The same things were measured in two ways. Each way mixes the same 8 hidden numbers, adds some noise and spreads widely along 5 directions of its own, which tell nothing about the thing.
Some things both ways: the first way, then the second way.
10  -7  5  -3  -2  -4  -4  6  8  -13  -2  -4  4  -8  -6  20  4  -14  9
7  -5  5  5  4  -3  14  -1  9  0  -1  1  -2  -7  7  -7  -1  17  -1

0  -2  -9  -10  -3  -9  25  4  7  -4  -6  -15  1  -2  -5  -21  -17  25  -2
8  4  4  -12  -5  22  6  10  -5  11  -12  -16  -23  -3  19  4  -9  -2  -1

5  -3  0  -6  7  -6  21  -1  -10  -3  -2  -9  3  11  -4  -1  -13  8  -2
7  17  8  7  7  -1  12  -1  -3  4  5  -6  -3  7  5  -5  -7  4  17

3  -3  -3  4  -4  -6  -7  3  0  0  -3  11  -7  -10  4  -1  7  8  -6
-4  5  3  5  3  -4  -20  -7  -7  5  -12  5  2  1  -18  16  -1  -12  8

-2  -6  2  2  -9  18  8  15  -9  8  11  -7  8  -12  -14  -3  0  -7  -3
8  12  -10  4  -7  26  -11  -4  -10  8  2  7  -14  6  10  4  -1  -6  17

7  4  -9  3  5  7  5  -14  6  1  -6  -8  3  -8  3  -12  -10  11  13
8  -15  15  -13  4  -19  6  -10  -7  4  -5  -5  -5  -8  14  5  6  1  -8

18  0  -1  -7  7  3  -9  -7  1  2  -4  -1  -13  0  3  2  -9  10  10
-10  6  -6  13  3  -28  -13  -8  -1  -5  -8  -4  16  10  -9  5  2  -4  -2

8  3  0  -5  6  -10  6  15  -13  15  6  7  -13  -1  -6  -2  -6  3  -13
3  1  3  13  -5  4  17  -3  7  13  11  -11  -7  6  15  -6  6  12  -7

11  -8  10  -4  -4  -1  1  -1  -3  -3  -2  2  0  6  -3  11  -8  -6  1
2  7  3  11  4  -14  6  -10  13  0  7  15  3  3  2  6  -2  11  8

20  5  3  6  -5  -6  4  -1  3  5  8  -1  17  -7  3  -16  -3  -7  -3
10  5  4  15  14  1  8  -6  6  8  10  3  -7  2  4  -4  5  7  6

12  3  7  -5  7  3  7  14  -13  9  1  -7  -6  -2  -11  -3  0  17  2
4  -4  11  -3  -6  -9  16  -10  2  0  -3  -3  -10  -5  23  -3  -2  8  -13

22  5  9  14  -5  7  -12  2  4  21  0  17  -13  -12  4  -23  10  16  -13
-8  9  -2  13  6  -4  -13  -8  -9  2  0  8  7  7  -11  12  2  -8  12

13  0  -1  -3  2  -9  4  5  -11  10  4  0  2  0  -1  -6  -5  5  -2
2  1  -2  18  -2  -4  -4  -10  5  2  4  3  -6  0  3  6  5  1  -9

6  -5  -5  -5  3  -6  9  -11  2  -9  -7  -6  2  3  3  1  -12  4  8
-2  -3  3  -4  -5  3  -9  -5  -5  5  -10  6  -1  -5  -2  14  0  -5  4

3  14  9  6  3  -21  12  6  -3  8  4  3  9  10  -1  -7  2  -3  -15
-2  -3  10  -10  -2  11  1  10  -14  4  -19  -9  -10  -11  -3  10  -11  0  9

-7  -5  0  5  -8  15  -6  -9  14  4  -14  -7  -5  -6  -3  -6  5  14  7
11  -2  14  -4  20  10  23  -6  -2  11  10  11  -11  -5  21  -1  5  3  11

31  5  4  -1  14  5  3  7  -6  -3  15  -26  20  -4  -9  -2  13  -8  17
5  2  9  -3  10  11  17  -9  -6  10  0  3  -3  5  14  -14  4  6  12

9  5  2  1  2  -5  2  -5  -6  9  1  -1  7  7  3  -9  -7  0  -3
2  14  -4  17  12  -16  -1  6  -7  -9  -4  -17  2  2  -3  -1  -8  -4  4

24  -4  -5  1  -6  0  8  -2  -3  5  6  4  1  -11  7  -27  -14  12  -7
-2  16  -4  -6  -5  10  -8  1  -6  6  -11  -8  -1  3  8  12  -9  -17  5

-15  -4  -6  -4  -12  1  8  7  11  -6  -2  -3  1  -7  -5  2  -11  -4  -2
8  1  -7  7  -6  20  -9  -2  3  11  -2  2  -18  1  6  6  3  2  -1

-7  7  1  -3  6  -5  14  -6  -3  -5  -6  -3  -3  9  1  8  -15  7  2
7  5  6  14  9  -9  7  -4  -2  1  0  -8  -2  2  -2  -10  0  8  3

-1  10  20  10  -12  6  -12  16  -6  18  8  15  4  -4  -6  7  11  -15  -12
8  -5  6  10  3  -19  6  -10  8  -6  2  9  -7  -7  9  3  -1  14  -5

6  3  4  6  -1  -2  -1  7  -14  15  7  2  10  -2  -4  -5  6  -4  -4
-2  3  -3  5  2  6  -18  0  -19  -1  -8  5  -1  -2  -10  14  -1  -11  17

-11  -7  -11  -5  8  -10  4  -5  -6  -13  -5  -8  4  8  1  20  -4  -7  8
5  12  -1  24  9  -16  -7  -2  -5  -4  -1  -10  1  4  -14  -4  -2  0  5

Other things, the second way, with their names:
<1193>: 1  -2  0  -3  1  15  -7  -2  -8  8  -6  10  -3  -5  -3  11  1  -5  15
<1073>: -4  -16  11  1  -2  -20  1  -9  -3  1  -7  -2  4  -8  -1  9  7  4  -10
<163>: 6  12  7  5  21  2  4  -1  -16  1  -8  -9  2  3  -5  -12  -3  -10  15
<769>: 3  7  -3  8  1  -6  9  2  -1  -7  -8  -12  -2  0  13  -9  -8  4  -4
<482>: 0  9  10  -11  5  1  16  3  -6  6  -11  -12  2  1  12  -2  -9  -2  9
<806>: 1  -6  2  -8  -5  22  -3  -12  6  22  -3  12  -10  6  13  7  11  1  0
<532>: 3  -1  8  -4  -1  24  12  1  -17  7  -10  -11  -10  -7  13  -9  -3  -5  4
<994>: 3  8  -6  10  17  2  -4  13  -17  -2  -4  -9  2  0  -9  1  -3  -2  23
<1181>: 9  4  13  4  15  2  19  -1  0  10  6  -3  -9  2  7  -7  1  11  12
<237>: 8  23  -5  6  11  17  0  8  -6  7  -1  -4  -8  12  2  -5  -9  2  27
<972>: -1  9  3  -4  -2  -9  -7  10  -4  0  -12  -5  0  -3  -8  20  -14  -1  16
<204>: -2  5  -3  3  14  5  6  16  -8  -7  -12  -9  -2  -7  3  -3  -12  4  12
<693>: 6  1  -2  13  7  -18  -6  -7  -3  -5  -2  -2  1  1  -1  -2  3  2  2
<1016>: 1  21  4  6  2  -12  -2  5  -11  -3  -9  -12  5  10  -11  -1  -15  2  24
<750>: 7  -11  15  3  -2  -17  7  -8  -1  0  -2  3  -12  -7  4  2  2  16  -2
<857>: 10  -7  7  10  0  0  14  -11  5  16  12  -6  -5  4  11  -11  15  13  -5
<922>: 6  15  -3  31  11  -14  7  5  5  -4  13  -8  1  9  -6  -7  -3  17  12
<346>: 11  -4  14  12  11  -16  12  -1  -2  1  4  -9  -10  -5  -1  -3  1  14  0
<419>: -2  -6  9  1  9  -15  7  -7  3  8  -1  0  10  2  -3  0  8  7  4
<199>: 0  1  0  7  6  -1  -14  -3  -3  3  -7  6  1  0  -16  8  1  -1  11
<227>: 5  2  10  -7  6  0  7  0  -8  1  -14  -14  -8  -6  12  -2  -6  -7  -5
<593>: 5  14  7  9  -2  -7  13  2  1  -2  -2  -16  -16  -1  17  4  -13  1  -10
<1325>: 3  8  -11  22  2  0  -4  8  -5  -4  -1  -13  -4  5  -4  -8  -2  8  6
<591>: 0  -2  5  -10  -5  18  -1  -2  -7  10  -8  9  -7  -2  5  7  -1  2  13
<1216>: 4  10  -6  22  10  -2  -3  2  -3  -4  2  0  -5  3  -2  -2  -3  5  9
<338>: 7  0  17  -22  8  11  15  -4  -9  18  -4  2  -3  0  13  1  0  -2  20
<813>: -1  -5  20  -25  -12  -20  4  -11  -3  15  -7  -2  2  6  6  16  1  5  8
<797>: 0  3  1  17  15  -11  7  -11  6  10  13  3  1  16  5  -6  13  11  5
<519>: 4  3  -4  15  -15  -19  -23  -12  -2  -5  -5  -5  -7  1  -4  13  1  -5  -15
<472>: 5  18  3  -1  8  13  -1  -6  6  17  6  12  -8  13  6  12  -2  -2  20
<1068>: 2  1  1  -4  -6  3  -4  6  -14  3  -8  -10  -10  -3  7  12  -4  -4  7
<816>: 1  11  -5  2  7  14  -4  5  1  8  -5  3  -3  2  -2  10  -5  -3  14
<646>: 0  8  7  11  1  -5  16  0  6  7  -2  -22  -11  8  14  -9  -2  7  -16
<782>: 1  -3  9  -8  12  15  7  -3  -7  14  -2  10  0  0  1  3  4  0  20
<647>: 8  6  8  5  1  13  14  -2  3  10  5  0  -14  1  12  -3  -2  8  5
<1265>: 5  6  10  -5  10  14  0  -3  -13  8  -6  8  -3  1  -5  -2  -3  0  28
<1345>: -7  -5  1  -12  -1  10  3  0  -9  2  -16  2  1  -4  9  1  -3  -1  7
<1275>: 9  15  3  15  13  18  8  2  -6  -1  -1  0  -12  -3  3  -10  -9  -1  11
<145>: 5  -6  12  12  23  -14  22  -2  3  0  6  0  1  -3  3  -11  4  19  5
<373>: 10  1  11  -9  18  21  20  4  -11  3  -1  8  -9  -15  16  -2  -6  -1  20
<224>: 6  10  5  -9  7  40  9  4  -1  15  -3  7  -15  -7  14  8  -6  -9  13
<565>: -1  1  6  -9  -20  2  -7  -12  2  8  -13  1  -7  2  9  10  -2  -2  -7
<840>: 3  6  11  -2  4  -10  14  -4  -5  4  -3  -12  -3  4  13  -6  -3  3  3
<946>: 1  -6  10  -17  3  -1  3  -8  -10  10  -5  10  6  -2  4  10  4  -2  19
<397>: 5  -6  -2  14  -9  5  -10  -12  -2  3  6  15  -8  -5  -1  11  9  2  2
<644>: 4  -10  19  -12  13  -16  16  -19  0  2  -8  5  8  -10  12  -6  4  -3  -8
<996>: -1  5  3  19  -9  -23  -10  -11  -2  1  5  -1  -6  10  -4  12  3  7  -1
<1152>: -3  -4  8  2  6  -1  16  3  6  -2  -10  -4  -1  -14  7  3  -8  5  -11
<837>: 3  6  12  -11  9  15  16  -4  -4  14  1  3  -1  0  12  2  0  -5  17
<1208>: -2  3  -2  -2  1  27  -7  3  -9  8  -13  4  -3  -7  -4  8  -3  -11  11
<342>: 1  -2  4  8  -19  4  2  -11  1  11  1  -5  -7  4  7  -1  7  5  -9
<981>: -4  -5  6  4  -3  5  5  -5  -1  11  -1  -1  -1  1  3  4  7  3  0
<525>: -8  6  11  12  10  -3  -1  1  -11  9  -8  -12  10  4  -25  -1  2  -3  11
<1059>: 3  1  8  -10  6  -3  1  3  -16  2  -6  1  0  -5  1  13  -5  -4  20
<721>: 3  0  7  -19  1  18  7  4  -9  7  -15  -2  -9  -10  15  7  -8  -8  6
<398>: 2  -9  6  -18  -16  0  3  -5  -8  2  -14  -3  -7  -4  19  4  -2  3  -2
<641>: 3  8  1  23  10  -13  -9  -13  10  6  8  8  2  9  -13  4  8  5  4
<1031>: -1  7  5  4  6  -2  -11  -2  -3  12  -2  7  -3  9  -14  16  1  1  20
<1306>: -4  -7  3  -4  -3  -7  7  -11  -4  -3  -7  -1  5  -8  20  3  3  -8  -14
<137>: 5  -4  3  12  -4  -6  -14  -6  -3  -3  -7  6  -8  -7  -13  10  -1  5  2
<208>: 5  5  3  -3  20  8  10  8  -5  9  -2  -2  5  1  -1  -2  -1  3  25
<1088>: 3  -6  16  -17  11  5  13  -6  -3  17  -4  4  -2  1  12  2  5  2  11
<31>: 2  3  -3  -5  -6  7  -13  -6  -7  10  -5  3  -5  7  4  12  3  -5  11
<1143>: -2  4  -6  6  7  0  -11  7  -8  1  -10  -12  -2  -2  -4  10  -1  -10  2
<489>: 1  0  6  -4  2  -1  -3  -3  -8  0  -15  -1  -2  -4  2  2  -4  -2  4
<286>: -5  10  -9  14  8  2  -3  -3  0  10  10  -1  3  15  4  6  9  -4  9
<186>: 0  12  -3  19  13  -1  -2  -2  -4  1  3  -1  4  7  -8  -5  2  -1  12
<1154>: -2  15  -5  8  10  -9  -16  13  -6  7  -3  -11  -1  11  -16  20  -3  -3  19
<562>: 8  5  12  -20  1  18  15  4  -3  6  -14  -1  -16  -6  20  0  -14  4  11
<886>: -11  7  6  -12  1  11  7  -1  -4  10  -5  6  -2  2  16  18  -5  -10  7
<678>: 5  9  -2  15  21  3  -4  1  -8  9  7  1  -2  9  -6  0  6  -1  21
<242>: 13  2  8  -18  -14  8  0  -11  -9  2  -15  2  -11  -6  17  -1  -8  -4  5
<800>: 2  -2  1  8  -6  15  -9  -1  -16  2  -12  -5  -8  -3  -8  -5  0  0  9
<322>: -3  1  5  -3  -3  18  -9  -11  2  17  -3  14  -2  -2  -5  20  5  -12  4
<1342>: -4  5  14  -20  8  -2  5  -1  -15  -1  -26  -1  10  -2  -3  -5  -14  -4  20
<686>: 13  18  -3  20  5  6  4  -4  7  9  13  -1  -16  14  9  -4  0  7  6
<862>: 4  -4  5  -1  5  4  15  7  -1  3  -7  -15  -7  -9  13  -4  -2  3  -7
<16>: 9  -6  10  8  1  -18  6  -14  10  13  13  6  -6  9  3  1  12  21  4
<1341>: 1  -4  10  0  5  -1  1  -14  -1  12  -1  7  3  3  -3  -1  9  2  7
<1185>: -5  0  5  -1  15  -24  -12  -11  -3  3  -5  6  14  1  -10  18  5  -13  4
<707>: 8  1  16  -16  -11  -6  -7  -3  -22  6  -16  -13  -9  -5  -3  11  -6  -10  11
<1245>: -3  13  -4  10  12  -10  -4  -5  -4  -10  -13  -3  11  0  -2  -5  -8  -12  1
<1129>: 3  3  -1  14  0  -13  5  6  -5  -15  -7  -15  -1  -11  3  -2  -10  3  -6
<464>: 7  2  -4  23  -1  5  2  0  4  0  6  -3  -10  -4  5  -1  2  7  -6
<241>: 2  10  0  6  11  15  -4  -4  0  15  -6  -2  1  13  -9  -8  5  -2  14
<210>: 4  10  5  -5  3  -11  8  4  -14  2  -4  -10  5  9  3  -8  -6  8  26
<1226>: 0  -8  5  4  18  2  7  -8  -4  -1  -1  14  5  -12  5  1  5  -3  6
<990>: 12  1  3  -4  2  -4  -10  -9  -3  1  -8  9  -4  -6  -3  8  -3  -3  11
<766>: 8  0  -1  16  -1  -9  -9  -18  7  8  9  11  -3  10  -5  -1  11  12  5
<216>: 6  2  11  -16  7  6  13  3  -6  12  -4  -5  -5  -4  12  8  -4  -3  13
<900>: 0  1  8  -9  -11  -7  0  -2  -14  -3  -12  -8  -5  -11  11  16  -8  -11  -3
<1120>: 4  -9  0  5  -8  -8  -6  -7  -1  4  6  5  -7  -5  8  19  9  1  -5
<1290>: 7  -1  4  8  4  6  8  -4  1  10  6  1  -6  1  6  -2  6  8  6
<1305>: -7  -4  2  0  1  -23  -17  -7  -12  -4  -15  2  16  0  -18  10  2  -4  11
<351>: 7  3  6  6  11  -24  15  -11  9  -1  6  -2  -2  3  21  -3  2  6  -10
<97>: 6  -1  1  12  0  -5  9  -2  7  -1  1  -4  -9  -3  12  -1  0  9  -10
<854>: 13  4  8  10  9  -13  14  -5  -3  -8  -3  -7  -3  -4  7  -20  -6  13  4
<701>: 7  14  -7  18  8  -24  -5  2  -3  -11  -3  -18  -1  5  2  -1  -7  -1  -4
<696>: 9  -12  9  6  -6  -12  6  -22  7  2  11  16  -6  -10  14  9  10  6  -12
<781>: 0  4  2  -6  8  -6  0  -5  2  -3  -17  -1  8  -6  4  0  -8  -9  -3
<1122>: 4  12  -6  12  9  -1  4  0  1  1  6  -5  -4  5  13  2  0  -3  2
<992>: 3  -9  3  -1  -3  -20  -4  -10  6  -1  -7  3  1  -5  6  8  2  5  -10
<496>: 3  -1  12  -11  -5  -2  3  -14  1  14  -1  8  -1  6  5  6  4  5  9
<264>: 0  0  -6  25  3  -2  -15  -12  1  1  -1  3  -1  4  -11  -2  10  0  -7
<764>: 8  0  14  -1  -13  -22  11  -5  5  -2  -2  -3  -15  -8  15  15  -10  12  -9
<728>: -2  4  3  4  1  -37  -3  -4  2  1  3  -6  7  12  -1  13  2  10  6
<285>: -4  6  -1  3  11  2  -2  -2  -10  15  7  0  10  15  -4  3  10  -2  25
<53>: 2  -2  8  -4  10  -2  7  -5  8  14  2  1  -3  0  9  12  5  -2  -2
<552>: -1  -3  4  3  2  -23  -10  -15  -4  3  0  9  8  5  -5  10  8  0  8
<305>: -1  7  -1  8  6  10  4  3  -5  2  -7  -8  1  2  -2  -10  -3  2  9
<1050>: 7  6  -5  18  2  -8  1  6  5  -9  -3  -10  -13  -6  8  2  -9  6  -11
<807>: 2  8  -7  16  17  -18  -15  -2  0  -4  -11  -12  6  5  -13  -2  1  -7  -5
<304>: 1  3  5  -1  -2  -13  9  0  -6  0  -5  -13  0  3  11  -2  -4  5  2
<443>: 0  4  -1  11  -2  -15  1  -9  4  -4  -1  -5  -1  0  11  3  -1  -3  -14
<770>: 2  -3  2  9  -7  -14  1  -12  8  0  0  1  -6  -3  12  7  3  2  -18
<1206>: -3  14  -1  14  13  12  4  10  -7  -4  -11  -11  -1  -3  -2  -5  -11  -6  5
<1255>: 1  14  0  19  16  4  1  4  -8  -1  -3  -5  1  4  -11  -7  -5  1  17
<223>: 7  1  7  13  19  0  3  -8  6  11  11  8  -7  -2  -2  9  9  -1  2
<540>: -5  -5  3  2  -5  -17  -10  -6  -15  -5  -14  -11  5  -3  -2  3  2  -8  -8
<787>: 5  -6  8  -4  -7  13  5  -10  -6  6  -7  6  -10  -8  12  -2  1  0  0
<768>: 9  1  14  1  -3  -34  3  -14  -1  -4  -3  -4  -4  0  7  3  -3  6  -4
<497>: 2  6  0  14  17  -3  -11  0  -13  2  -1  -3  -1  1  -12  7  4  -9  12
<1017>: 3  8  1  10  -12  3  -11  -17  -4  -2  -8  6  -6  -2  0  2  -3  -8  -6
<1199>: 9  -7  11  -7  7  -10  0  -7  7  12  -3  3  -7  -1  1  9  6  8  1
<473>: 4  12  -3  14  17  -3  -6  -6  -10  2  4  0  3  6  -1  1  5  -11  13
<954>: 4  19  1  20  7  -14  -8  -11  -3  6  5  -8  4  18  -10  -5  4  -4  8

Some of these things the first way, each followed by its name:
-7  1  6  -7  -9  4  13  14  -2  3  1  -6  1  1  -11  0  -13  4  -5
<237>
-1  13  9  1  -1  3  1  8  -6  11  0  13  -16  4  1  0  -7  7  -12
<482>
-8  9  1  -2  10  -5  17  7  -7  -2  -1  -8  1  5  -8  8  -3  6  1
<800>
9  -1  -7  -5  8  -1  1  -8  0  6  3  -9  -1  6  0  1  -11  -12  8
<285>
17  1  -7  6  -2  -1  -11  -24  8  3  -6  7  -2  -4  15  -14  -11  7  8
<1185>
-5  5  -3  1  7  2  13  4  -3  2  -2  7  -19  -1  -1  2  -11  6  -9
<342>
5  -8  -4  2  -3  7  -11  -1  6  -2  -1  2  -4  -9  1  5  5  -5  4
<770>
9  9  2  5  6  6  2  -2  -1  3  10  -7  6  3  -1  -2  7  -11  -1
<840>
-3  -16  -7  3  0  6  2  -9  5  -11  -3  -9  10  -5  -4  13  5  -17  11
<397>
-12  0  4  1  -5  9  6  -6  17  -8  -9  -2  -8  1  -2  5  -5  0  -1
<591>
6  20  8  9  -2  6  9  -14  0  11  4  0  13  7  7  -14  -20  -7  2
<693>
8  22  19  15  0  9  5  5  -8  7  16  0  20  4  -1  3  7  -22  -4
<854>
-6  14  -5  11  11  -17  -2  -18  10  -9  -2  12  -4  17  17  6  7  -13  -10
<525>
-1  -5  -1  0  -8  -3  4  -3  8  -6  -12  9  -11  -7  4  -2  -13  17  -3
<1208>
10  -3  4  -11  5  -5  -1  4  -11  14  -2  -9  -8  17  -5  -4  -4  12  -3
<886>
-7  -7  -5  -8  6  -8  4  1  2  -11  -3  -19  7  8  -7  15  7  -7  8
<1181>
3  5  -6  6  10  10  -7  -14  5  -2  -2  -5  -3  -1  6  1  5  -1  11
<540>
15  -7  -1  0  -1  3  2  7  -3  4  -6  5  -13  -16  -2  -10  -2  25  -2
<837>
-1  10  -4  11  -4  3  11  -9  -4  5  9  6  12  0  7  -13  -13  -11  -8
<519>
-1  -5  11  4  -10  7  -8  21  -15  20  -8  12  -10  -18  -14  0  9  26  -6
<373>
7  8  2  4  0  1  6  -20  9  -1  -4  -4  7  12  10  -11  -13  -4  2
<186>
-5  4  -6  2  2  0  -5  -10  6  -8  1  -5  8  4  6  11  0  -17  9
<264>
25  -6  -8  2  1  -5  10  -9  2  10  -3  -1  6  -12  1  -27  -11  11  2
<1120>
13  -10  -9  -9  3  -6  2  7  -14  2  3  -13  7  -7  -7  1  -5  7  10
<701>
-2  16  -2  8  -3  -5  5  -14  -1  16  -5  10  1  6  10  -25  -17  14  -7
<497>
-15  -3  -2  -7  2  4  9  7  -6  -9  0  -5  -4  1  -7  27  -16  -12  7
<766>
-6  -19  -1  -9  5  -12  10  15  -16  -3  -2  -6  0  4  -14  19  9  -3  -3
<764>
0  -1  3  -5  12  7  13  0  -4  -7  1  -18  3  8  -11  17  -5  -12  10
<210>
6  0  3  3  -13  -9  8  5  -3  5  7  2  15  0  1  -14  -6  -4  -12
<224>
7  -10  -8  -1  2  7  5  -1  8  -10  -6  -9  -5  -15  -4  -4  3  12  9
<338>
0  12  11  6  -4  3  -6  10  2  8  -1  15  -14  -6  0  2  0  5  -10
<305>
-1  -12  -3  7  -11  9  -1  5  0  -11  3  3  12  -23  -2  13  3  -12  6
<990>
-1  5  -3  -2  3  4  -2  -4  8  -2  -1  -7  -1  1  1  3  -4  -3  7
<1088>
6  3  1  -3  2  -7  12  -2  6  -2  0  -10  8  7  -4  -1  -11  -9  3
<1325>
-4  13  1  -4  11  -13  6  -5  -10  7  5  -2  3  25  2  10  -13  -20  -5
<981>
12  5  3  0  9  -1  6  1  -15  7  9  -7  11  5  -4  6  -8  -13  7
<946>
5  2  1  0  -2  -11  7  1  -6  7  5  0  14  5  -2  -3  -7  -13  -4
<464>
10  6  0  -3  6  -7  20  -8  10  -3  -2  -11  4  8  -2  -8  -18  -2  4
<16>
8  4  7  0  -6  -12  7  5  -5  9  7  -3  18  6  -3  -7  -4  -8  -6
<1050>
0  1  3  11  -4  6  1  -11  5  6  1  2  12  2  1  -5  7  -15  -2
<1059>
-9  12  3  2  -4  -5  12  -6  -5  12  -2  8  -1  12  5  -11  -23  2  -12
<216>
-2  -2  -9  -9  3  -7  3  -2  -3  3  -1  -16  9  7  -5  2  -8  -3  9
<678>
14  1  0  -2  8  2  15  1  -5  -5  -1  -14  7  -5  -5  -6  -4  14  9
<787>
-2  11  7  7  -6  11  9  4  7  2  -2  16  -19  -8  3  -10  -12  13  -15
<565>
2  7  11  -3  8  7  5  -2  6  -17  -11  -4  -15  4  0  17  -4  18  9
<1342>
2  0  0  -13  7  -7  7  -3  -6  8  -3  -4  -8  15  -4  7  -21  -3  1
<728>
-15  11  0  10  3  -12  4  -5  0  4  4  2  14  12  1  7  7  -22  -8
<346>
0  -10  4  -2  -3  -5  2  2  7  -4  -8  2  -6  1  -6  11  0  -5  -4
<922>
20  5  8  -2  2  -1  -6  -5  -9  12  -8  -1  1  -2  -1  -6  -8  21  12
<1226>
8  1  -3  3  -3  -5  -8  3  9  1  2  3  1  -10  2  -1  7  -6  0
<862>
7  9  1  -4  8  -10  -3  2  -7  7  -1  4  -8  6  0  13  -9  -1  3
<419>
7  4  7  -5  -10  -14  2  14  -11  12  7  8  6  2  -2  -3  -15  -4  -12
<816>
-1  -4  -1  1  0  -2  -1  -9  14  -12  -11  -5  -1  0  1  5  6  3  4
<1255>
-23  5  10  1  -7  1  4  16  -16  7  -3  6  -3  7  -8  13  1  8  -13
<1275>
5  5  -5  7  1  7  4  -1  -2  2  0  8  -12  -8  7  -12  -6  14  -6
<954>
10  10  8  5  -7  -5  -1  0  1  11  3  10  7  -1  1  -6  -10  -11  -5
<208>
1  2  3  0  -6  -2  4  8  -8  6  2  1  3  -2  -3  -4  -5  6  -5
<721>
3  -7  -9  4  -10  -12  -1  -9  22  1  -4  5  2  -5  6  -15  -2  -10  -9
<1154>
0  2  9  1  -8  2  -3  13  -1  13  -4  13  -14  -9  -5  -3  -5  13  -8
<97>
-7  1  2  -5  3  17  29  5  -16  -9  -2  -10  0  -4  -8  4  -27  19  7
<242>
1  -3  0  7  -2  14  7  1  -5  -5  -7  10  -16  -15  3  -4  -2  26  -4
<1017>
8  -9  -10  3  -4  -12  -7  -4  2  -7  5  4  9  -5  7  1  5  -14  -3
<322>
-6  11  1  5  -1  -1  11  -3  -4  17  5  3  5  10  -1  -14  -10  -5  -13
<1068>
